The rows come from 4 hidden closed curves, with some noise, and rows from the same curve form a group. Each curve winds through 6 dimensions. The rows are also pushed far along 4 directions, which tell nothing about the answers.
In the rows, zero is written as 128.
Some rows, each with its group after it:
[102 154 135 105 108  74 144 125 115 159 102 119 163 133  98 145 115 105
  86] : K
[ 93 145 139 110 131 121 101 148 149 135 154  72 136 141 143 108 121 105
  77] : B
[ 39 108 107  93 147 100  96 143 161 132 121 141 164 145 133  77 104 139
 144] : S
[143 105 108 128 130 118 127 158 104  88 121 110 165 128 102 145 176 126
 157] : H
[155 139 131 126 150 152 126 142 127  74 122  81 142 127 150 135 177 141
 143] : K
[130  87 141 102 147 115 167 139 144 122 115  85 146 146 139 135 184 141
 135] : H
[147 144 128  92 133 183 113 135 141  79 134  57 129 114 153 159 169 120
  97] : H
[132 141 145 171 134 154 101 107 133 132 137 133  88 129 144 102 108 128
 122] : K
[183 160 154 136 107 172  96 115 147 103 159 103  95 104 159 162 144 131
 118] : S
[105 156  99 175 105 129  78 120  94 148 137 215 106 115  88 102  48 112
 141] : S
[171 169 119 152 103 185  82 106 106  87 145 113  93  86 120 162 101 103
  97] : H
[143  72  99 166 108 187  92  79 121 112 151 179  72  92 107 133  73 130
 156] : B
[159 233 153 166 102 110 137 114  71 144 118 128 121 116 101 147  96 111
  85] : H
[105 134 113 123 131 181  74 109 151  93 143 126 109 110 148 113  99 136
 129] : S
[175 208 144 129  90 118 155 101  76 134 110 103 137 101  92 195 110  98
  63] : K
[192  98 122 166 140 171 140 133 117 109 112 142 107 131 132 153 187 128
 164] : B
[101 113 131 120 113 125 116 103 157 162 139 168 101 122 137 116  80 135
 126] : B
[ 77  17  99 112 153 128  88 155 201 136 146 154 121 149 164  73 131 125
 167] : H
[ 96 116 160  91 115 164  70  91 207 123 160  68  98 117 179 123 111 130
  80] : S
[131  88 120 141 128 180  99  82 148 101 124 151  89 107 139 128 111 150
 159] : B
[149 129 116 167  85 115 132  97  89 165 132 208  92 103  84 146  59 115
 130] : B
[155  95  95 162 110 152 135 154  79 139 148 188 105 129  77 149 137 117
 159] : K
[100 161 121 158 119 118  95 139 108 148 142 155 122 135 105 103  93 108
 114] : B
[ 84 109 145 110 130 157  99  88 160 111 147  93 101 116 145 105  94 153
 116] : H
[118 184 140 142 105  82 141 116  97 159 133 169 126 121 106 116  69 136
 124] : S
[136 110 153 103 161 126 135 113 171  90  80  50 156 136 173 133 190 138
 123] : K
[ 82 106 148  85 149 132 125  97 177 110 125  56 139 129 163 106 123 145
 102] : K
[172 166 156 140 142 184 139 109 123  98 143  69  97 119 162 140 141 140
 103] : K
[169 132 104 141 130 208 102 103 118  86 126 121 103  99 132 160 126 113
 119] : S
[115 191 156  94 131 125 146 106 145 151 117  77 148 133 151 141 113 116
  58] : K
[ 45  94 135  64 138  75 119 123 185 142 118  79 162 139 150  93 105 123
  93] : H
[ 83  87  78 121 128  91 131 158 109 144 126 194 165 140  86 110 111 129
 174] : S
[103  19 104 125 131 106  98 123 171 118 111 149 138 131 127 111 144 126
 177] : S
[ 91 168 131 123  97 130  83 124 124 145 154 131 112 120 110 124  80 112
  88] : K
[101 145 126 107 118 136 108 115 145 136 144 142 123 118 139 121  89 133
 119] : B
[172 129 150 131 147 124 148 133 130  90  93  73 145 133 149 145 200 137
 140] : H
[109 100 110  93 130  64 183 165 111 162 108 130 179 148  98 140 145 106
 118] : H
[147 186 130  97 119 122 138 128 108  93 118  77 168 107 124 164 138 121
  98] : B
[112 122 127 161 131 113 116 113 126 146 109 161 123 136 119 104 108 126
 141] : B
[165 234 156 135 134 165 131 114 111 115 116  96 115 117 155 145 126 127
  84] : S
[144 156 101 149 106 115 142 154  55 127 140 161 143 120  66 152 120 118
 137] : K
[172 188 146 140 111 168 129  81 102  98 131 110  95  89 133 158  96 141
 109] : S
[148 113 116 128 127  85 125 168 124 107 107 123 166 132 123 137 173 115
 155] : K
[123  66 115 107 131 165 113 122 166 122 148 111 102 123 149 130 126 118
 117] : H
[124 173 127 158 116 138 147 118  90 180 132 189 109 137  98 127  87 126
 116] : B
[ 77 130  98  80 142  42 162 172 113 138  90 141 212 146 103 112 131 123
 142] : H
[163 132 156 100 145 120 139 140 163  92  91  55 161 136 169 155 215 137
 127] : S
[ 53  99 132 100 136  56 119 126 161 153 115 108 166 146 130  85  98 119
 109] : B

New rows. What belongs after each?
[146 198 147 102 123 123 144 108 113 114  90  70 167 117 127 174 144 113
  76] : K
[143 137 116  96 117 103 156 137 110 125 103 109 179 123 105 175 152 108
 109] : K
[167 128 114 187  88 169  75 129 106 133 167 182  63 106 104 140  99 101
 133] : K
[ 57 195 147  74 140  95 145 120 140 158 111  81 183 149 135 117 105 126
  64] : K
[142 218 136 103 117 123 176 131  64 128 114  95 166 122  91 175 135 126
  83] : B
[ 92 134 160  96 124  97 117 108 178 155 115  83 133 137 157 118 113 113
  74] : K
[115 117 143 121 115 166  68  79 189 113 145 123  80 100 173 114  78 134
 116] : B
[144 154 128 163  96 144  82 121 107 120 165 142  85 102 112 130  84 111
 114] : K
[127 175 144 115 135 149  96 115 150  98 112  86 132 120 158 130 133 127
 105] : S
[176 130 146 137 125 160 110 114 142  93 117  92 103 110 154 151 160 123
 123] : B
[119 206 139 138  89 124 132 106  93 177 141 176 103 114  98 140  60 120
  90] : B
[135  73  88 149 113 175  97 118 132 138 153 183  93 115 112 135  96 103
 140] : S
[157  94 107 113 152 173 141 158 131  90 138  98 146 134 138 150 194 131
 148] : B
[ 71 147 157 100 164 130 121 144 167 132 133  74 137 163 168  81 153 149
 111] : K
[112 176 139 122  99 145  85 121 127 130 155 109 107 114 122 137  97 112
  82] : K
[153 200 123 134 115 100 145 161  73 125 107 128 169 131  91 160 155 107
 116] : K
[111 153 151  99 139 150 113 147 171 134 156  99 122 144 174 113 146 142
 112] : S
[119 163  96 141 121  90 138 151  75 133 103 180 168 130  81 131 112 116
 148] : S
[ 72 197 123  94 126  90 127 140 114 144 120 125 175 133 116 111  89 123
  95] : S
[129  68  98 135 142  46 173 185  91 123 105 154 185 151  85 116 175 135
 195] : K
[ 83 147 155 120 125 133  90  72 162 118 127  93 102 110 153  97  68 144
  98] : H
[195 156 144 159 109 167 120 115 122 126 140 122  87 109 140 163 130 102
  98] : K
[147  55 127 130 157 149 154 133 147 119 114 102 124 146 142 132 190 132
 147] : B
[104 169 162 135 117 162  88 110 152 144 174  97  72 124 155 100  82 125
  74] : K
[117 172 155 100 144 149 115 135 166 114 143  90 126 134 181 111 143 152
 118] : S
[150  74 106 166 139 166 110 101 129  97 123 150 107 114 128 124 122 135
 170] : K
[178  47  89 135 140 153 166 155 109 110 130 161 125 128 113 154 181 133
 187] : H
[155 124 131 102 134  85 209 142  93 139  87  96 180 141 100 173 184 119
 114] : K
[104 186 148  99 121 127 117 149 141 155 141 102 138 143 138 132 134 111
  72] : K
[173 142 155 114 137 143 131 135 147  96 112  55 128 126 162 156 190 121
 103] : B
[140  85 133 139 133 153 126 126 150 136 137 140  96 137 144 125 150 136
 145] : S
[142  44 117 141 167 151 155 121 144 102 102 117 131 145 143 119 185 150
 179] : K
[206 134 117 168 115 191 148 126  81 104 151 166  81 106 111 167 144 145
 165] : S
[154  78 126 133 127  79 138 148 131 113  99 117 152 132 122 138 177 116
 156] : K
[ 80 105 108 141 109 104  85 112 142 155 153 194 115 117 116  91  45 127
 144] : S
[ 85 130 143 109 121  44 131 163 147 163 127 144 171 157 126 103 139 137
 145] : S
[116  23 113 103 138 160 110 116 188 110 142 120 113 125 155 123 146 138
 154] : S
[130 130 154 148 104 167  86 105 161 144 180 141  62 119 153 119  98 141
 120] : S
[104 171 150 125 129 152 112 125 125 125 147  93 108 133 133 113 121 136
  98] : K
[125 236 124 121  95 130 127 137  67 146 146 128 135 111  87 155  78 100
  63] : H
[141  48 104 123 158 136 178 153 113 114 104 123 156 153 108 145 209 141
 175] : B
[107 145 146 137 148  78 154 142 120 153 101 121 153 157 127  99 140 130
 124] : K
[144  70 107  97 136 165 104 157 160  79 136  96 139 125 147 152 196 126
 154] : K
[167 183 141 107 116 148 128  99 122  81 121  77 139  92 143 169 125 135
 103] : S
[108 102 118 130 143 156  91 125 146  88 140 123 122 121 142 102 130 157
 167] : H
[189 188 152 136 128 124 156 110 104 104  89  77 148 115 131 173 158 115
  96] : K
[167  72  90 144 117 195 122 117 111 103 156 162  84  97 110 156 117 125
 154] : H
[166 125 147 153 123 150 130  85 126 112 127 113  92 107 139 138 113 139
 126] : H
[178  46 103 122 148 114 156 192 136 105 117 125 159 149 135 149 231 115
 180] : B
[ 69 127 153  99 126  64 109 150 176 154 137 122 155 153 150  90 133 145
 138] : S
[ 98 118 128 144 133 119 100 127 150 149 144 149 117 137 141  88  93 123
 131] : K
[122 132 136 148 138 217  98  77 142 120 140 120  77 120 147 122 103 138
 109] : K
[ 90  96 119 120 115 168  67 103 157 111 153 122  98 112 130 115  95 129
 121] : K
[135 112 140 126 155 176 125  91 153 101 102  82 119 129 157 134 157 140
 123] : K
[183  92 114 162 133 112 186 148  79 142 105 152 140 143  93 160 178 113
 151] : B
[118  84 151  89 137 151  99  90 195  84 113  42 122 114 175 135 152 135
 107] : K
[140 176 144 111 142 173 127 121 126  98 108  71 139 130 144 152 172 134
 101] : K
[104  85 114 117 124  71 125 172 142 150 136 148 154 146 119 108 140 113
 146] : K
